The first 6 rows are patterns. Each new row is the sum of 2 different patterns, raised or lowered, with some noise. Before adding, each is slid sideways (what falls off one end comes back at the other) and multiplied by a number that may be negative. Names go in the order of the patterns.
Known rows, each followed by the names of its patterns:
[-27.3 -13.2  21.1  26.7  -5.9 -18.2 -29.3 -11.3   8.7  28.4 -24.3 -24.7
  -5.8  -3.2  27.9   4.0  27.9  26.8  21.7  29.6  -6.2  -4.6   1.7 -27.7
 -23.5  -6.7  -7.6   1.3 -13.4 -16.8   3.3  -1.5  23.1  19.8  -8.0 -15.8
   1.7   8.4   4.6 -21.1 -20.6  -6.1  -6.2   1.8 -13.8]  Z_965
[ 22.7 -17.7 -20.1  21.6 -18.4 -23.0  23.9 -27.0  22.2   7.0  -8.0 -17.6
  24.7   2.5  -3.9   0.6   8.3 -17.3   7.8 -28.5 -23.7 -22.6   1.0 -10.3
  -8.8  13.9 -12.2 -20.5   7.1   4.3   5.8  -8.9 -14.2 -23.7  26.6  26.4
   5.1  10.9 -25.9   4.4  -9.9  25.5 -13.7  24.0  13.1]  Z_549
[-27.5 -23.1 -27.6  -8.3   7.2   7.9  -2.1 -18.6   1.6 -10.1 -25.1  18.3
  -3.4  16.7  -2.2  18.8  -7.9  -0.1  20.3  -4.2 -20.5  10.8  -4.9  17.7
  23.3  21.6 -11.2   6.9  18.8  -6.5   1.4 -24.3 -17.9   0.5  21.4 -25.0
   9.6  -8.8  -0.6  23.8 -27.2 -25.6  -9.1 -17.9 -15.3]  Z_218
[-24.4 -17.1  26.1  25.5  16.8  -1.3 -19.0  12.8  14.9 -26.3 -13.8 -14.0
  13.0  14.5  15.3  25.6  13.5   2.7  28.4  19.9  -1.8 -17.7 -23.5  17.4
 -26.5 -19.6 -13.7   2.2  15.5   7.0  26.0 -14.8  -7.1  11.9  13.5   2.1
 -12.0 -28.7   0.5  13.1  20.8   3.5 -25.9 -25.6 -19.8]  Z_931
[  6.4  -2.1  22.0 -15.9  -9.6  15.5  28.1  23.4 -22.7 -14.6  13.7   7.2
  16.8 -21.9  24.5 -12.5   8.4 -10.2 -13.2  24.3 -28.7  -7.0  11.0  11.9
  14.5  18.3   7.6  -0.4 -15.1 -26.2 -11.3  -0.2 -26.3  23.0  -9.6  -4.5
   4.9  28.0  10.9 -28.8  26.4 -21.9  -0.9  26.5  -3.6]  Z_307
[ 16.8  -7.1 -26.0   0.4  -3.2  -0.7 -16.7  23.6  24.5  -7.0   1.3  25.6
 -12.8  10.3  21.3  11.4   5.5  12.7 -22.9  -7.4  24.3  23.9  29.7   3.2
  27.2  18.3  -5.7  -3.5 -21.3   5.9 -28.1 -23.8  -4.2   2.2  16.0  22.3
 -18.4 -12.2  20.8 -27.8  15.4   4.5   1.6  26.5   8.0]  Z_202

New rows. What belongs after each?
[ 20.9  -2.4  35.1  11.6   2.2 -15.0  -6.8  24.4   0.6  -2.1  26.8   5.3
  31.2  12.8   8.0  -5.8   5.3   0.2 -13.4  19.1  -5.3  16.4  19.7  -4.8
  10.9  40.9  31.8 -27.4  31.1  -7.3   8.0  31.7  15.5  11.8  26.2  43.1
   9.5   0.4  28.1  39.8  20.5  -0.6   9.3  17.7  13.4]  Z_549 Z_307
[ 13.1  16.8 -22.7 -25.3 -10.6   3.9  11.0 -30.0 -11.8 -38.1  20.3 -29.6
  -8.5 -11.9  20.5  -1.2 -23.9  12.6 -15.9 -31.5  -7.6 -23.4 -36.7  -8.7
  -6.6  24.4  28.3  10.3 -18.2  37.4 -33.6  11.2  -1.4 -27.3 -11.2   2.2
  32.5 -16.8  24.1  12.5 -12.8  17.9  -4.8  -9.3 -30.2]  Z_218 Z_307
[ 28.5   3.5 -15.6  -2.1  12.8  14.9  11.7  13.3   1.1  -7.2  18.0 -19.5
 -10.4 -28.3  -7.8  -6.0   8.4  -6.1  -1.8 -16.5   6.8  18.2 -10.8 -19.4
 -14.1 -25.4  11.5   2.6  -5.8  -9.9 -21.8   7.1   1.4  16.2 -16.6  17.1
   4.8   3.1   1.4  -9.9  27.5 -11.0  -3.0  12.0 -14.8]  Z_549 Z_218
[-13.5 -42.7 -36.8  -9.0   3.1  -7.9 -32.2 -42.7  -8.1  -0.3  11.8 -37.7
 -38.5 -26.4 -30.4  -5.3 -10.2 -10.0  -9.6   1.8  17.2  -3.4 -24.8   3.1
 -20.8 -23.4 -22.0 -26.3 -17.7 -34.4 -16.2  -8.6 -18.9  -4.6  -2.1 -11.8
  -7.4 -13.1 -17.1 -25.4 -30.8 -11.0  -1.8  -3.8   2.6]  Z_965 Z_931
[ 32.4  21.1   8.5 -25.9 -18.0 -46.9 -33.5 -20.0 -51.7  25.8  -8.6  -8.3
  24.8  42.5   9.7 -23.1  20.7 -11.5  11.6  20.2  -4.6 -17.0 -19.1  24.4
  -5.1 -14.2   6.0  18.6  35.4  -7.7 -12.8  13.1  -1.1  25.9  -0.2  33.2
 -29.0 -15.9  -7.3   4.0  43.7 -16.8 -15.6 -11.4  29.7]  Z_965 Z_307
[-11.4  27.0  26.9  -6.5  36.5   6.1   2.5  -5.0  51.0 -17.2  37.2  34.6
  36.9  -3.7   2.9   1.0 -18.5   9.2  44.8  12.1  28.1  35.9  14.9 -13.5
  24.6 -14.5   9.3 -21.1  -8.3 -10.6  17.5  -2.0   7.3 -27.2  -7.5  18.1
 -30.2  31.6   2.3  -7.3  34.9  18.4  24.2  -7.7 -28.8]  Z_549 Z_202
[-20.5   6.9  16.3  27.7 -11.0   6.4 -12.0  35.7  48.2   0.2   8.1 -15.0
   4.4  -6.6  16.7 -12.0  14.1  13.8  36.3   2.3  -7.7  19.2  -6.6 -14.6
  15.9  -1.4  27.8  28.1   1.7   8.4  26.0  11.5  21.9   9.4   6.0   2.2
  18.5  -3.8   6.3   3.9   6.4   5.8  12.6  18.4  -3.7]  Z_549 Z_218
[ 32.1 -27.4   5.3  -0.4   5.5  33.5 -24.2 -35.5  -6.4  12.6  16.8 -15.2
 -27.1 -37.0  -4.0  22.2  34.9 -10.9 -23.8   6.3  -4.3   6.3  29.3  23.0
  44.6  22.3  49.7  -5.6   5.0  30.0 -15.6 -29.4  14.1  -5.1  26.0  18.7
  15.7   3.1  14.0  45.5  18.0   4.7 -23.3  -7.1  13.1]  Z_965 Z_218
[-23.4  -7.0  35.6  46.4  44.7  44.2  22.5  22.5  23.7  25.8   1.4   8.2
 -35.1  -3.2  22.8  35.4  30.7  10.3 -22.8 -13.2  10.1 -21.6  50.3  42.2
  30.9  34.4   1.6  43.2  21.5 -34.2   0.0  -1.6  26.2  16.2  46.3  57.6
  27.7  18.2  62.7  24.8  22.1  16.2  -1.8  38.5  -3.0]  Z_931 Z_202
[-70.5 -58.2 -67.6 -48.4 -73.7 -74.4 -77.9 -56.8 -37.3 -51.0 -27.4 -30.4
 -74.8 -23.7 -63.6 -67.9 -19.5 -32.4 -42.4 -48.6 -23.4 -50.8 -47.5 -14.4
 -50.9 -44.2 -24.3 -33.8 -26.8 -17.9 -20.8 -64.1 -24.9 -13.2 -51.5 -42.8
 -68.0 -48.9 -36.1 -11.0 -80.5 -49.8 -54.4 -48.0  -5.3]  Z_549 Z_218
[ 23.3  25.1  26.0   2.8 -14.4  -5.6 -16.9  -2.6  41.9  23.3  22.7 -10.3
 -23.7  22.9  33.2 -17.7 -12.6  -7.3  33.1  33.2  25.9  34.1  21.3  17.8
  52.9  32.4  -7.5 -27.6 -16.1  35.6  -1.4  -3.6 -11.1  -9.6  38.7  28.3
  33.0  -2.8 -19.4  17.9   2.1  -6.6 -21.7 -40.4   9.5]  Z_965 Z_931
[-1.6 26.9 17.6 28.4  7.9 30.2  5.5 -1.8 35.8 48.4 26.5 25.2 22.7 11.0
 -2.3 26.5  0.6  8.7  6.8  2.8 28.6 30.9 26.4 16.3 26.5  6.1 41.7  5.1
  9.4 41.3 37.3 39.3 38.0 41.6 37.0 19.6 40.9 22.5 12.6  1.1 31.5 45.9
 12.8 25.2 53.4]  Z_218 Z_202
[-65.0  -0.4 -19.8 -18.8  -8.6 -29.3 -20.9 -51.3 -60.6 -28.0 -51.3 -41.5
 -44.9   0.0   6.7 -45.0  -9.2   2.8 -34.6 -24.0 -23.2 -23.6 -39.6  -8.8
 -45.4 -41.7 -15.2  -9.1   5.8  -9.3  -4.9 -18.7 -44.2 -36.5 -35.5  -6.2
 -44.3 -37.9 -24.4 -42.7 -28.4 -15.3 -48.1 -27.8 -16.0]  Z_931 Z_202
[-10.5   4.1  16.8 -40.6 -21.9 -29.5 -37.4  21.4 -33.5 -46.9 -34.2 -32.4
 -19.7 -16.4 -32.6 -50.4 -41.4  -7.6  15.2   3.5 -12.6  10.3 -14.1 -61.0
 -18.7 -32.3   2.7   1.0  -8.5 -37.4  12.3  15.8  -7.2 -47.6 -19.7 -35.6
 -21.3  -6.4   5.5 -51.4 -26.2   4.6  -3.2   7.8 -54.8]  Z_218 Z_931
[  0.7  32.4   0.8  22.8   2.1  -9.6 -10.7  30.2   1.6   8.4  19.8  -5.5
  -8.8  -2.0 -14.9 -27.5 -10.2   1.0 -20.0   0.0  22.6 -16.3 -10.2  -5.8
 -13.9 -10.3  -1.4 -13.1 -30.6  24.2  20.2  21.0  23.4 -19.0 -10.0  11.3
   9.9  -0.9  18.6  -8.0  36.3   4.8  -4.5  31.3  -1.2]  Z_549 Z_218
[  9.0  -4.3 -19.4  -6.1 -16.5 -31.7   1.1   0.6 -27.2 -14.3 -25.0 -13.3
  -1.8  -9.3 -28.3 -27.4  -3.6   4.6  -2.6   9.1  10.5   7.8 -34.9 -33.3
 -33.5   7.3  20.4 -16.8  -9.8  -3.8   3.6  -4.0  -6.5 -31.1  -4.0 -21.5
  -8.4 -20.8 -40.7 -15.0 -16.6  -8.3  23.3 -37.1  20.8]  Z_549 Z_931
[-17.1  -7.9 -27.8  -7.5 -33.6 -29.5 -26.3 -34.4 -12.1   2.4  -0.7 -31.4
 -18.9 -40.1 -16.7 -19.0 -25.4 -19.8  -4.7  -2.0 -10.5  21.1  15.9 -16.1
  -9.3 -18.7 -33.6   0.6 -19.5 -37.9   7.1 -11.1 -33.5  -8.2 -37.7 -24.0
 -10.5 -24.6 -11.8 -22.2 -23.6 -22.5 -17.3 -45.7 -48.2]  Z_218 Z_202
[ -4.1  -5.9 -13.7 -40.0   7.2  -2.3  -1.6  -8.1   6.1  -6.5  -9.5 -32.6
 -19.8   2.2 -31.6 -25.4   9.4  14.4  -4.5   0.4  12.4 -17.3 -11.9 -12.9
  -8.2  -5.1 -19.8 -11.8 -22.4   6.9  10.5  26.7   2.2  -9.5  16.2 -30.6
 -13.6  -6.0  -9.4 -22.1 -27.0  -0.2 -17.1  -9.2  14.1]  Z_307 Z_202
[ 59.2  13.3  27.7  26.2 -10.5  24.7  27.0  19.2  34.3  16.7  28.0  35.2
  53.7 -17.1 -22.1  19.1  12.6  20.0  25.8  23.2 -15.1  24.7  -6.5  -1.2
  15.3  36.7  20.3 -16.1  14.5  34.1 -18.7  29.1   6.5  15.8  41.7  34.5
  19.3  32.9  24.4  16.8   1.3  22.7  25.7  52.0  23.2]  Z_549 Z_202
[ 9.8 18.9 -4.6 10.9 20.4 34.5 37.8 15.5 13.5 17.0 15.5 25.9 36.7  0.5
 20.6 31.1 30.8 58.4 36.1 32.5 29.9 32.5 47.3 30.0 14.7 16.9 15.6 14.1
 26.9 10.2 16.7  5.4 -3.4 18.4 20.2 25.6 27.7 15.6 20.5 36.9 19.2 40.8
 18.1 16.3 20.3]  Z_965 Z_931
[  7.4  35.5 -16.8 -18.2  52.6 -32.6 -14.5  40.4  -5.1  44.3  31.1  13.6
  -4.1  16.5 -15.4  -4.4   7.8  -9.6  13.5   5.8 -20.6  -6.7  17.5  21.1
 -26.8  26.2  -1.3  -4.4  15.9  12.3  18.5  13.4  25.1 -18.9 -22.7  48.5
  57.0  35.7  -3.7 -25.5  29.0   8.8  46.5 -25.5  55.0]  Z_549 Z_307
[-13.6   0.4  22.2  29.5   8.2 -24.4  -8.4  10.2  13.1  12.6 -27.5  15.7
  11.2  29.2  -5.3 -18.0   4.6 -23.0   3.8  33.3   1.6  -0.3  16.8   9.9
  24.2  -5.5   5.9  12.3  16.9   5.2  17.8  -3.8   3.4  -5.0  12.7   8.5
 -22.1  25.8 -14.9  -5.1  29.4   2.6  26.4  16.2  14.5]  Z_965 Z_307
[ -7.4 -38.8 -30.8 -15.9 -14.3   1.3 -21.9   4.7 -29.5  21.6 -10.8 -20.8
 -33.5   8.5  14.4 -16.5  -7.9  -3.4 -29.9   8.3 -21.6 -22.9 -22.0   0.8
 -12.3  10.9  -6.2 -21.4 -37.5  -1.1  -4.6  33.4  -5.4  -5.8 -11.0  -2.0
  23.0 -17.2  20.3  27.3   7.7   8.3 -16.8  -5.9   7.3]  Z_965 Z_549
[ -8.4 -23.7  -3.1 -12.9 -13.2 -32.7  27.4  27.4  -7.0   1.1   0.9 -15.5
  -4.5  25.6  -4.5  13.1  14.9  -9.2 -18.4   0.7  25.1   4.8 -20.1  29.4
  -5.0   3.6  -3.1 -22.0 -14.9 -11.0 -19.1  -8.5  -2.5   8.0   2.6 -14.2
 -31.6  -4.3 -37.0   8.3  -7.9 -12.0  22.4  -6.5  -3.0]  Z_549 Z_202
[-18.6 -13.2  -3.6 -56.0 -27.7  -3.0 -19.1  46.6  13.4  11.1 -22.7   8.1
 -16.8  -3.0 -29.1  16.0  -2.4 -39.6  21.0  29.8 -28.3  11.8 -31.1   7.5
  19.7  20.8 -23.5  -5.8  11.7  18.9  -2.7  -7.3 -36.8  29.0  32.4  41.7
   3.5  -4.9 -19.1   2.4  27.7  20.4  -8.7 -33.7 -12.0]  Z_965 Z_549
[ 21.3  39.3  30.2  17.7  14.2  59.0  14.0  31.0  15.6 -15.8  26.3  -5.8
   2.3  -1.8  32.7  40.4  22.1 -16.5  -4.9  48.3  13.7  18.0  17.2  10.3
  53.0   7.1  37.8   6.8   4.4  27.3  -2.4  38.1  12.0  29.6  29.7   0.3
   5.1  32.9  11.8  36.6  51.4  36.0  22.2  47.5 -16.5]  Z_307 Z_202
[  1.3  40.6  -4.6   3.3  25.7  20.0  13.0  15.9  36.8 -13.2   2.5  38.3
 -12.5  22.9  -6.0 -13.2  -4.1  43.9 -14.0  18.2   3.1  12.7  17.3  -9.1
 -35.9 -11.5 -27.3  -9.7 -21.1 -19.3  -9.4 -11.9   2.7  22.0  12.4  -4.3
   4.2 -12.5 -30.4  43.1  22.2  27.9  13.9   9.9   3.8]  Z_549 Z_218
[  1.0  -9.7 -37.1 -27.4 -21.7 -23.9 -43.9 -33.8 -37.6   2.0  -4.2 -26.6
 -20.7 -29.0 -23.1 -19.2 -17.8 -22.0 -31.5 -25.0 -13.3 -21.1 -18.8 -28.9
 -21.1 -22.5 -26.9   8.2 -20.3 -41.3   3.5 -22.5 -24.4 -35.2 -58.8 -27.5
 -20.3  -1.4  -3.8 -36.1 -36.4 -34.7 -28.4 -49.1 -17.2]  Z_931 Z_202
[  5.3 -32.4   4.5  13.0  15.1  -8.4  55.0   1.8 -21.6  26.1 -35.5  -2.3
  11.8  10.0  37.2   1.2  32.6  -8.7  18.2  -1.3   5.3  30.7 -14.5 -31.1
  28.6   2.3   2.0 -22.7  21.1 -16.6  36.3   2.1 -27.8   4.7 -47.1  -4.3
  -9.5  -3.0  24.8  26.2  37.1  -0.5  20.2   6.7  -0.3]  Z_307 Z_202
[ 19.2 -29.8 -20.6  46.6  -8.4  18.9  11.8  34.7  29.4   7.6   2.2 -24.3
 -11.4 -51.8 -35.5  -8.2 -24.9  36.2  13.5 -26.7 -10.0  37.0 -18.6 -17.4
  28.2 -26.6  22.9  32.2  12.9  -2.4 -31.9  20.5 -25.0 -11.5  -1.9  49.0
  42.7 -28.4 -17.0  35.9  -8.8  23.1  -1.9  29.9 -10.5]  Z_307 Z_202
[-21.4  51.2 -14.6  37.4  54.7  32.2  15.9  19.0  35.4 -16.5  15.8  47.6
  24.8  24.7 -12.6   6.8  33.4  41.7   1.7 -31.9  26.5  -7.7  44.3  -2.1
   9.1   6.4  -1.1 -19.4   8.5  -3.0  40.7  45.0  -5.0  28.9  21.6 -35.0
  26.6 -12.5 -17.7  37.2  19.1 -18.5  13.9  37.2  22.5]  Z_549 Z_307
[-25.7  38.4  36.4   4.3 -15.5  -3.1 -13.3 -18.4 -20.0 -39.5  -2.3  24.7
  11.9  11.3  36.7  42.3  23.6  28.2   4.1   4.9   7.8   0.0  16.4 -20.7
 -10.3  25.9   1.3   2.1 -23.4  -2.6   4.2  25.7   5.2 -11.2   3.2  29.5
  15.9  14.4 -33.3 -40.5 -12.6  22.1  21.5  -6.1  -0.3]  Z_965 Z_218
[ 22.4   6.8 -28.6 -26.8 -28.3   9.0  -3.6 -11.7  13.2  -6.6   5.2  10.5
 -36.0  -8.3 -18.9 -11.4  24.3   2.9 -11.0  -8.9   5.3 -27.0 -22.1  15.4
 -25.3 -54.7  -0.5 -28.1 -13.1 -24.0  -8.6 -40.4  24.8 -16.3 -42.2 -47.7
 -24.1   8.3 -51.9 -12.5  12.9 -23.2  34.4 -28.9  16.4]  Z_549 Z_202
[-30.7  19.2  -2.9   9.6 -11.8  -2.3 -40.8 -21.2   7.7 -35.2 -17.5  -9.0
 -21.3   6.9  30.6  17.8 -45.4  15.8  -5.5 -21.1   9.5 -41.3 -23.0 -13.8
  28.2 -47.9 -10.5  -9.2   7.7  32.5 -56.9 -46.2  -9.9 -24.4 -16.0 -57.7
 -18.6 -51.4 -13.4 -11.9 -13.0   4.3 -52.7 -13.8 -10.2]  Z_218 Z_307
[ 35.6  11.5  19.4  60.7  42.0  58.6  28.0   5.1  26.1 -12.3   1.3   1.2
  11.0  54.0  37.5  35.1  58.8  65.7  20.0  23.8  35.6  41.5  28.3  36.6
  31.9  -1.2   7.4  40.1  40.3  47.9  27.8  13.9  34.6  33.9  37.1  17.2
  17.9  51.3  59.5  59.5   7.7  27.9  53.6  54.7  59.8]  Z_965 Z_202
[ 11.7 -19.9   1.0   4.2  27.5 -11.5   9.0  32.3  10.0  26.8  16.6  -8.7
   3.4 -21.5 -14.8  -5.8  -3.3  -8.7   0.2  30.3  29.9  16.3  44.6  28.5
   6.6  25.5  -8.0  12.5  -8.7   7.0  37.4  21.4   7.7  24.1  31.8  52.5
  30.3  23.8   4.0   8.8  25.1  31.9  42.6  31.3  29.4]  Z_218 Z_931
[-30.5 -44.6 -45.1   1.1 -45.0 -40.5   1.2  -2.7  13.4 -21.6   5.0  -3.3
  20.3  12.8 -18.6 -21.7 -10.2   8.3 -33.9  43.9 -32.7   6.7   1.6 -16.0
 -31.1 -41.4  15.9   0.3 -26.7  17.2 -29.8  29.0 -26.0 -38.6 -14.4  11.2
 -30.3   3.0 -17.1 -20.4 -30.1  -8.8 -44.5  -5.4 -19.5]  Z_549 Z_202
[ 13.1 -10.0  19.7 -30.7  -9.6 -17.4 -19.2 -11.7  31.2  31.0 -31.7  19.1
  31.7 -36.0  18.4 -43.6 -27.7   1.0  27.2 -47.1  -2.3 -11.6  -4.1   2.2
 -15.2 -36.1  10.5   1.2   0.6 -29.7 -17.7 -20.7 -25.2   9.8  18.7 -15.6
 -26.3 -11.5  -5.1 -14.5  28.1 -30.2 -13.0 -13.4  -2.9]  Z_549 Z_218
[-33.3  24.4 -21.0  16.1 -14.7  33.4  30.3  33.5  13.5 -20.2  20.6   3.7
  -4.2  31.0 -25.1   8.7  15.2   8.7  12.3  35.2 -11.5 -12.9  -8.3  -0.7
 -20.8  33.4   2.8  -0.2 -13.3  -5.3   8.6  11.5  -0.1 -14.1 -22.0  24.0
  19.3  22.7  19.7   2.4  -8.7  53.2  44.9  13.2   7.4]  Z_549 Z_931
[ 22.7   4.0 -25.7  11.4 -21.1  -0.7  10.5  23.0 -26.8  19.0   3.0 -10.2
 -22.1 -13.4 -13.2   5.8  23.9  37.3 -16.0   4.0  10.8   5.2 -22.0 -51.2
 -17.2  -6.5  -2.9 -20.3  -1.8 -30.0 -10.5  13.6 -41.3  -9.8  -9.2 -40.9
 -38.9 -55.9 -25.2 -55.3 -23.1   8.6   6.5  17.1 -28.4]  Z_218 Z_202
[-57.2 -62.5 -65.9 -91.2 -51.5  -7.4 -71.2   2.5 -26.3 -62.2 -29.8 -49.0
 -29.3 -52.9 -28.8 -33.8 -76.6 -87.9 -60.3  -6.8 -28.2 -63.0 -53.9 -42.0
  -3.0 -62.5 -24.1 -54.0 -22.8  -8.1 -55.4 -32.3 -60.0 -51.2 -41.1 -37.0
 -54.7 -58.8 -65.3  -9.4   7.4 -30.0 -41.8 -38.6 -69.6]  Z_965 Z_307
